The rows of a group lie close to one hidden flat surface of 9 dimensions, which passes through zero. Surfaces can cross.
Some rows, each with its group after it:
[-29.1  26.6  10.4  -7.7   4.6  15.3  -5.8 -35.6  14.5   8.7   2.0  46.0
  -9.6   4.9] => (3)
[ -3.6  34.8  12.3   1.0  -9.8   9.3  24.7  14.8 -59.2  31.5  19.7  -7.8
  -5.8  -2.6] => (4)
[-25.3  38.3  24.6 -14.7  -6.1  10.1  -6.9 -24.0  11.5 -26.3   4.4  32.6
 -44.3 -19.4] => (3)
[ 26.4 -15.6  -2.0  -6.2  34.8 -18.7  21.5  12.6  13.6  -8.1 -24.7  22.3
  10.7  12.3] => (2)
[-13.5  -0.1 -20.1   4.4 -14.9 -10.0 -18.0 -23.1  -3.8  28.7  31.0 -24.6
  -6.6 -15.6] => (3)
[-13.1  -3.6  22.7  -4.8 -36.6 -29.0  -4.5   4.8  -5.3  -6.5  -6.3  -4.9
  30.7  44.2] => (3)
[-11.8  32.4 -32.1   9.4   3.2 -31.5  20.7 -27.3 -19.5  12.8  -5.5 -32.0
  54.7 -11.5] => (2)
[-41.1  17.3 -29.9   0.2   6.8 -32.0  15.4 -33.0  21.6  13.3  10.7  -3.8
  25.3 -10.1] => (2)
[  6.4   5.1 -15.9 -11.9  10.1   9.7  41.8   0.5  10.3  -9.9  13.4  -1.2
 -31.5 -35.9] => (0)
[ 21.9 -16.0  10.4   3.4  15.9   3.5 -28.9  22.5  -6.4  -3.3   4.6 -10.6
 -30.6 -17.5] => (3)
[ 16.9  36.7  47.8   0.4  14.0   3.2 -10.2   7.2 -56.4 -12.5 -15.1   2.5
  -8.8   1.5] => (0)
[ -8.6 -15.5 -20.9  12.0   4.0   8.3 -15.0  22.0   7.3  46.3  20.5  13.9
  27.7  -5.1] => (1)
[-50.8  -0.1  -7.4  -5.8 -17.5   7.4  12.7   0.7  28.1   3.8  35.2  -4.4
   0.7 -32.8] => (4)
[ -5.9 -19.7  26.0 -10.0   6.5  14.9  -9.8  29.7 -18.4  14.0  15.0  41.6
 -27.9   1.0] => (0)
[-47.4  30.5  -0.4  -5.1 -15.0  18.7  -3.6 -10.7 -29.4  30.2  43.9  11.6
 -18.8 -36.4] => (4)
[  0.4  -4.7 -13.9  11.4  34.1   9.1  -7.7  -4.8  24.4 -13.2 -28.2  10.4
  -8.8   5.2] => (3)
[ -2.5   2.3  26.3 -12.0  -5.7   7.1  24.1 -13.1  61.2   4.2  22.0 -17.4
  33.3   2.9] => (2)
[  6.0  -5.0 -11.7   7.4 -20.0  26.3 -11.5   1.1  -9.7   3.4   9.7 -23.5
 -13.9  -7.2] => (2)
[ 27.2   4.7   8.1 -12.4  -4.6  11.8  10.9   1.7  -6.9  17.8  37.3 -16.6
 -13.9 -41.8] => (3)
[  0.5 -17.0  21.0  -8.2 -20.1  -8.5 -37.4   8.3 -19.5 -22.6  -9.0  27.5
 -21.0   6.7] => (4)
[ 35.7  -8.4   0.6 -13.5 -44.3 -36.5  19.8 -12.4  10.5 -26.4 -13.0 -32.6
  11.0  21.2] => (2)
[-17.9   0.0  31.3  -2.3  13.3  -2.3 -32.8 -31.2  -5.6  21.3  -5.1  19.2
   1.6  42.6] => (1)
[ 22.3  20.2  15.4   1.0  -6.3  10.9  -7.9  -0.5  -2.2 -22.2 -12.3  -5.8
  11.5 -12.9] => (0)
[ 38.7  -3.3 -18.0   3.1  17.1  11.6  -1.4  -7.6 -45.8  36.8  -8.0  15.6
   3.4   2.8] => (0)
[ -8.2  25.8   6.0 -14.2  22.9  15.8   7.8 -73.0  17.3   8.3   6.2  11.5
 -27.6  -5.8] => (1)
[ -7.3  -3.9  12.6   7.9  40.7  27.1  -8.3  13.4  -0.9  17.7 -16.2  32.6
  18.6  16.8] => (3)
[-60.2 -31.9  -4.3   3.0   3.8   3.1  -8.9  21.9 -17.5  24.2  20.5  14.4
 -13.2  15.9] => (1)
[ -0.8  -4.5 -28.1   9.2  38.0  18.5   8.1  11.9 -17.0  36.1   1.7  20.4
 -31.8   2.8] => (4)
[ -5.0  25.7  11.2  14.5 -28.2   2.4 -44.8  -6.1 -21.9 -19.0 -14.4  -6.2
  12.6   1.5] => (0)
[ 15.0  34.8  44.4 -19.0 -24.7 -10.5   0.6 -29.0 -13.3   9.7   9.5   7.2
  -4.5  19.2] => (4)
[ 83.1  11.4 -22.0   5.8  10.5  17.8  15.6  12.9  -6.5  17.9  -8.4   0.1
  29.9 -30.6] => (1)
[ -9.4 -21.8  16.3 -30.5 -15.1 -13.0  22.9  23.9 -13.5  -2.7  22.3  26.6
 -54.8  -0.7] => (0)
[ 32.7  35.2  25.5   9.0  14.1   8.6 -23.1 -16.2  15.6   4.0 -13.9   3.0
  36.2  -2.2] => (1)
[-37.0  19.8  41.2 -21.5  -2.9   6.4  18.4 -28.6   9.1 -20.6  17.2  -3.1
 -27.3  -1.6] => (1)
[ 18.9 -18.8   6.9  -3.9   3.0  17.2 -20.5  -8.1  37.7  14.2   0.9  34.4
   8.3  11.1] => (0)
[ 50.6   8.6 -25.6 -10.7 -12.4  -1.4  -1.0 -28.8  14.7  18.9   2.8  22.9
  -9.3 -16.1] => (1)
[ 12.4  11.9  47.4  13.0  15.8   0.4 -23.3  15.5  41.9 -13.6 -19.0  -2.3
  45.3  17.4] => (1)
[-27.1  -7.4  10.2  17.0  17.9   9.7 -34.2  21.7  -5.1  -1.5  -8.3  11.0
   2.8   4.3] => (4)
[  2.9 -22.2   1.7 -12.1  -8.4  14.2   0.0  31.1 -43.0  28.2  19.8  39.1
 -32.2  -6.2] => (3)
[ 19.0 -21.1   7.6 -12.1   4.9  -3.1   8.1  29.1 -46.3  38.0   8.1  40.8
   1.4   7.4] => (2)
[ 18.1  21.5  14.9 -14.9   9.3  40.7  12.1 -11.4  12.0  -5.5  16.8  21.5
 -44.7 -42.1] => (2)
[  5.6  -4.8  55.1 -25.7 -45.6 -12.7  17.9  19.7  -3.0  -5.9  24.6   5.5
  14.6  12.9] => (0)
[ 24.3  -5.8 -24.2 -24.5 -47.0 -25.6  46.9  -4.8 -27.4  20.3  20.3  -2.9
 -33.9  11.8] => (4)
[-59.5  -1.5 -32.2  15.8  -7.6 -20.0 -16.5 -14.4   8.8  13.3   8.3  -9.7
   5.2   5.3] => (2)
[ 39.5  25.0  43.4  -4.1  -7.0  19.9  -9.1   2.7 -39.6  -2.3   3.6  -3.9
  44.8 -25.7] => (4)
[-12.2 -26.2  -1.1  13.3  37.8   2.5 -51.5   2.4  17.3 -11.4 -29.6  32.8
 -19.7  20.7] => (4)
[ 10.7   3.9  -3.3  -6.0  26.0 -34.0  -0.8 -20.1  40.2 -42.1 -39.6  17.1
 -18.4  11.4] => (2)
[ 24.9  16.9  11.2   4.4 -10.3   6.1  -7.9  22.5  -3.3   4.9   6.4   4.0
  24.6 -19.9] => (1)
[  5.0 -23.1 -40.8  -0.4   8.5  -2.5  45.8   3.7  40.0   4.1   6.4 -27.1
  29.2  -6.4] => (3)
[-11.5   7.4   6.4   3.4 -14.3 -16.5   8.5  -5.2  17.8  -5.2   0.4 -36.9
  46.6  12.5] => (0)

New rows. What belongs after each?
[ 32.1 -35.7  -8.4  -5.3 -20.0 -11.0 -55.2 -30.9 -10.8 -10.6 -20.5  22.8
  22.3   2.8] => (4)
[  3.0 -14.1 -21.5 -13.8  25.8   4.5  24.0 -15.1  32.9   9.7   5.8  18.9
 -36.0  -9.3] => (0)
[ 32.1 -12.7 -31.1  11.5  22.0 -16.1  36.5   8.8  21.0 -17.4 -36.8 -39.9
   8.6  26.3] => (4)
[  1.6 -29.8  33.5   1.8 -10.0  -8.8 -31.8  22.9  -3.0   2.5  -1.9   4.5
  55.6  25.2] => (4)
[  0.6  22.1  23.4  -9.5 -23.4   9.1 -46.6 -31.6  17.3 -20.0  -2.2  42.3
 -40.4  -5.9] => (0)
[-40.1  -9.1 -10.5   5.4   7.6   2.1 -23.4  -0.3 -13.2  42.9  18.3  28.6
 -18.2  18.7] => (4)
[ 17.9 -22.0  13.7 -24.1 -30.2  -0.7 -12.7  -2.8  15.6 -41.8   4.7  24.9
 -14.3 -34.9] => (4)
[-40.8   7.5  29.3 -10.3 -11.3 -35.3  12.0 -13.7  26.1 -15.4  10.3 -23.0
   6.9  28.4] => (0)
[  1.5   0.0  14.9  -8.5   0.9 -13.8 -13.6 -29.5  25.0   3.2  -6.3  19.9
 -20.2  32.8] => (4)
[  1.7 -12.5 -55.6  29.8 -11.9  -3.9 -14.5   1.6  -2.4  -9.3 -22.5 -25.9
  19.0   0.6] => (0)
[  5.8  15.5   7.2  -8.4  -1.0 -14.3  19.3 -21.8  33.3 -29.0  -6.4 -18.9
  -3.3  -4.3] => (0)
[ 55.1  24.7   3.4   0.8 -18.0 -15.5   2.9 -26.9  25.0   0.6  -7.4 -15.6
  43.1   0.3] => (1)
[-22.7 -26.2 -28.0 -10.5  -3.5  -4.5  62.7  17.2 -17.4 -27.5   1.9 -38.4
 -21.5  -9.1] => (1)
[ 27.1 -19.1 -23.7 -20.6 -28.1   7.7   0.2 -12.4   1.4   1.0  10.7  45.6
 -57.6 -19.3] => (0)
[ 21.3  26.1  31.8  -5.9   6.9  39.5  16.4  16.9  -9.7  12.9  22.6   3.1
  31.0 -33.6] => (0)
[  9.8 -13.9  -1.8  -1.4 -20.1  -8.3 -10.6  10.8 -21.3  15.1  30.4 -33.4
 -11.0 -21.9] => (3)
[ -4.1  23.4   1.7 -15.7   8.0 -28.8  13.2   5.2 -56.4  15.5   0.2  37.2
  -0.8 -16.1] => (2)
[ 30.8 -17.2 -27.5  15.0  -3.3   7.7 -22.2  15.2   0.9 -25.0 -32.8  -1.0
   0.0  -0.6] => (0)
[-21.5   5.9  -9.5   0.4  11.6  -5.7  16.3 -14.3 -13.8  43.1  22.4 -17.9
  26.1   5.8] => (0)
[ 18.3  12.2   9.9 -22.8  20.8  27.0   9.4 -12.9  -6.3   6.2  13.0  44.9
 -61.4 -33.8] => (0)
[ 28.6  17.3 -26.5  -8.6 -29.2  17.5   0.0 -31.4   7.8  -6.9   6.1  15.0
 -21.5 -36.1] => (0)
[ -1.6  -3.2 -17.0 -12.9 -27.2  19.8  18.8 -28.1  31.4  14.7  38.2  -9.9
 -17.5 -20.6] => (2)
[-22.9  30.1   0.1  11.2 -34.2   4.9 -35.7  -8.2  -8.7 -29.2  -3.4  -7.5
  -9.1 -22.7] => (0)
[  1.1   0.9 -24.9  13.7   5.7 -17.0  -8.3 -11.7  41.0 -38.7  -5.3 -63.6
  -8.0 -21.7] => (3)
[  1.5 -34.4  -3.7   7.9 -11.2  14.2 -27.4  -6.2  35.5   1.3  -2.5 -14.0
  -8.4  31.0] => (2)
[-25.0  33.8  -9.6  -9.9 -19.7  -5.3  28.4 -15.0  -3.7   2.9  22.7  -2.6
 -50.9 -12.7] => (4)
[ 12.5  15.3  26.2 -29.3  16.1   5.1  25.7 -23.3   9.3   3.0  14.3  31.1
 -51.9 -12.2] => (0)
[ -0.7  10.1  51.7  -9.0   3.5   1.3   7.0  -1.3 -19.3  -7.4  -5.2  -4.3
  10.6  23.7] => (1)
[ 29.1 -44.4  -5.7  -0.3  36.3  10.3 -13.2  28.5  33.5  -8.6   8.4 -10.4
 -45.2 -24.0] => (3)
[ 31.6 -18.8 -48.7  -6.2  -8.5 -18.4   7.3 -41.0  22.1  -5.2 -13.9  -7.0
  -0.6  -1.8] => (4)
[ 18.4 -10.1  -0.5 -23.2 -33.0   8.1   7.1 -13.0  -3.9  -0.5  26.1  11.1
   6.7 -39.2] => (4)
[ 23.7 -67.5   1.9 -25.4 -26.8 -10.6  -1.0   0.4  21.7  29.0  23.3  28.8
  36.1  14.1] => (4)
[-16.4 -22.4  45.7 -19.9 -20.5 -29.3  24.5  49.8  -2.1  -2.2  17.0  18.9
  19.2  19.8] => (2)
[  7.3 -18.8  26.8   2.2   9.8  37.6  -9.2  29.9 -17.5  43.7  24.2  14.5
  20.3   8.1] => (2)
[ 14.8 -21.1   7.7  16.0  22.6   7.3  -0.8  54.0  -1.7 -18.3  -8.1 -31.8
  14.3 -11.1] => (3)
[ 31.8  -7.7 -20.9   6.2 -30.2  -1.0  -4.8  -5.3  14.0 -21.0 -15.6 -12.6
  17.8  -3.9] => (0)
[  0.9  -1.7  12.5  -5.9   0.5 -33.3  13.6  -1.9 -10.8 -14.8 -13.4 -18.4
  -2.4  27.9] => (0)
[ 23.0  19.0  15.5 -11.6   0.5   9.9  -1.2 -31.0  10.4  28.2  13.7  16.9
  12.4  -0.9] => (1)
[-13.6   2.8 -12.6   6.5  22.2   5.7  -5.3 -20.6  22.4  17.8   1.7   8.2
  -5.0   7.5] => (4)
[  3.4  17.8  21.0 -25.1  -6.8   8.8  18.5 -30.2  -9.9  -3.5  13.6   8.9
 -26.5  -7.3] => (1)
[-29.8   7.8   7.8  -2.9 -49.2  -9.3  -6.9   0.0   9.2 -15.6  16.8 -15.2
   9.2  -6.0] => (0)
[-29.0 -10.8 -17.1   2.9  26.5   7.1  10.2   0.5 -39.8  76.0  32.7  11.8
   6.6   6.7] => (0)
[ -2.5   1.5   1.9  -7.0   5.8  42.2  17.6  18.1   1.2  26.9  36.7  20.5
   1.6 -39.9] => (0)
[-25.3  -4.3   8.2  15.6   3.5 -27.0 -12.2  37.0 -48.3  15.6 -12.1  -2.3
  44.9  24.7] => (2)
[ 13.9   9.7  -7.9   8.7  27.3  -6.1   5.4 -11.4 -32.2  19.6 -14.5 -15.0
  16.2  12.8] => (0)
[  7.4  21.7   8.3  14.0  46.2  36.6 -13.7  -1.5   9.5  -6.6  -7.9   5.2
  12.4 -34.7] => (4)
[ 35.2   4.8  47.1 -15.0   6.1  19.4  10.7  24.2   4.2 -24.9  -1.3  12.6
   5.0 -21.0] => (4)
[ 37.0  39.8  -2.7   5.1 -45.0  30.1 -30.7 -41.6  -0.3  -3.3   4.0  -2.0
  30.1 -33.9] => (0)
[ -6.5 -10.8 -23.7   3.6 -54.3  -4.9 -28.1   3.3  15.2 -39.4  -7.9   2.4
 -23.0 -12.4] => (0)
[ -5.0 -21.1 -30.8   8.5  -7.4   0.9 -12.2 -13.1  21.1  26.8   6.9   5.1
  21.7   8.4] => (0)
[ 36.8 -12.8  -4.3 -14.6 -26.0  -8.0  24.6  -2.5   7.2 -19.2  -0.5 -15.4
  18.7 -17.6] => (4)
[ -5.4  16.7   8.5  -3.4  -8.5  21.4  14.9  14.9 -59.8  30.2   0.8  38.6
  20.0  10.6] => (3)
[-21.9 -24.2 -30.3   4.6  38.1 -31.8  -1.9 -10.5   5.2  -9.6 -26.9   0.1
 -43.5  31.5] => (0)
[ 38.9  10.1  -1.2  -0.9  -3.4  -0.3  18.0   6.5 -21.0  -9.9  -2.1 -31.8
   4.8 -21.7] => (3)
[-18.6   9.6  28.2   8.0  -6.8 -16.1 -14.1  18.5 -11.0  -8.9 -11.9  -9.6
   7.8  36.7] => (4)
[-21.6  16.6  37.7  -1.3 -12.7   1.3 -37.8 -25.3  17.1  -4.4   4.1   7.2
 -10.4  17.5] => (2)
[  9.2   0.6 -13.4  10.3  27.3   7.6  29.0  -9.7  33.0   2.6  -7.5 -32.4
  42.7  -3.5] => (1)
[ 13.9   3.7 -12.9  -4.0 -12.1 -33.8  -8.8 -28.6 -39.0   5.6 -17.5  -1.7
 -20.8  27.4] => (0)
[ -7.8   1.2   1.4 -17.7   2.2  12.9  33.9 -22.4  25.1  10.4  27.2  -0.9
  -4.8 -15.4] => (1)
[-53.8 -12.4 -29.3  -6.3  -2.7   7.9  16.7  -3.4  22.2  17.9  14.0  38.9
 -10.2   3.0] => (3)
[  9.4 -39.5  -2.8  -2.4 -40.5  -8.6 -16.6  12.0  13.5  29.4  10.0  14.0
  36.5  36.6] => (0)
[ 29.9 -10.0   1.0 -18.5 -35.0  -5.0  22.3   6.8  21.2 -38.0   0.5   3.0
 -26.7 -13.9] => (0)
[-31.2  -6.7 -10.7   3.0  15.7 -14.8  38.0  22.9  -9.5   7.6  12.3 -34.3
  12.4  -0.1] => (0)
[ 20.9  17.4  34.9  -1.5 -17.1  18.6 -21.2 -15.9  42.5 -10.9   0.6   7.4
  32.5  -5.0] => (0)
[-14.4   1.7 -12.3  11.9  17.1   6.1 -15.7   9.0 -39.2  20.5  -1.8  11.1
 -15.6  -4.5] => (0)
[  0.5 -12.3   3.7   3.1   3.6  -8.3 -31.6  -1.3  69.5  14.7   3.8  30.8
  11.5  10.8] => (1)
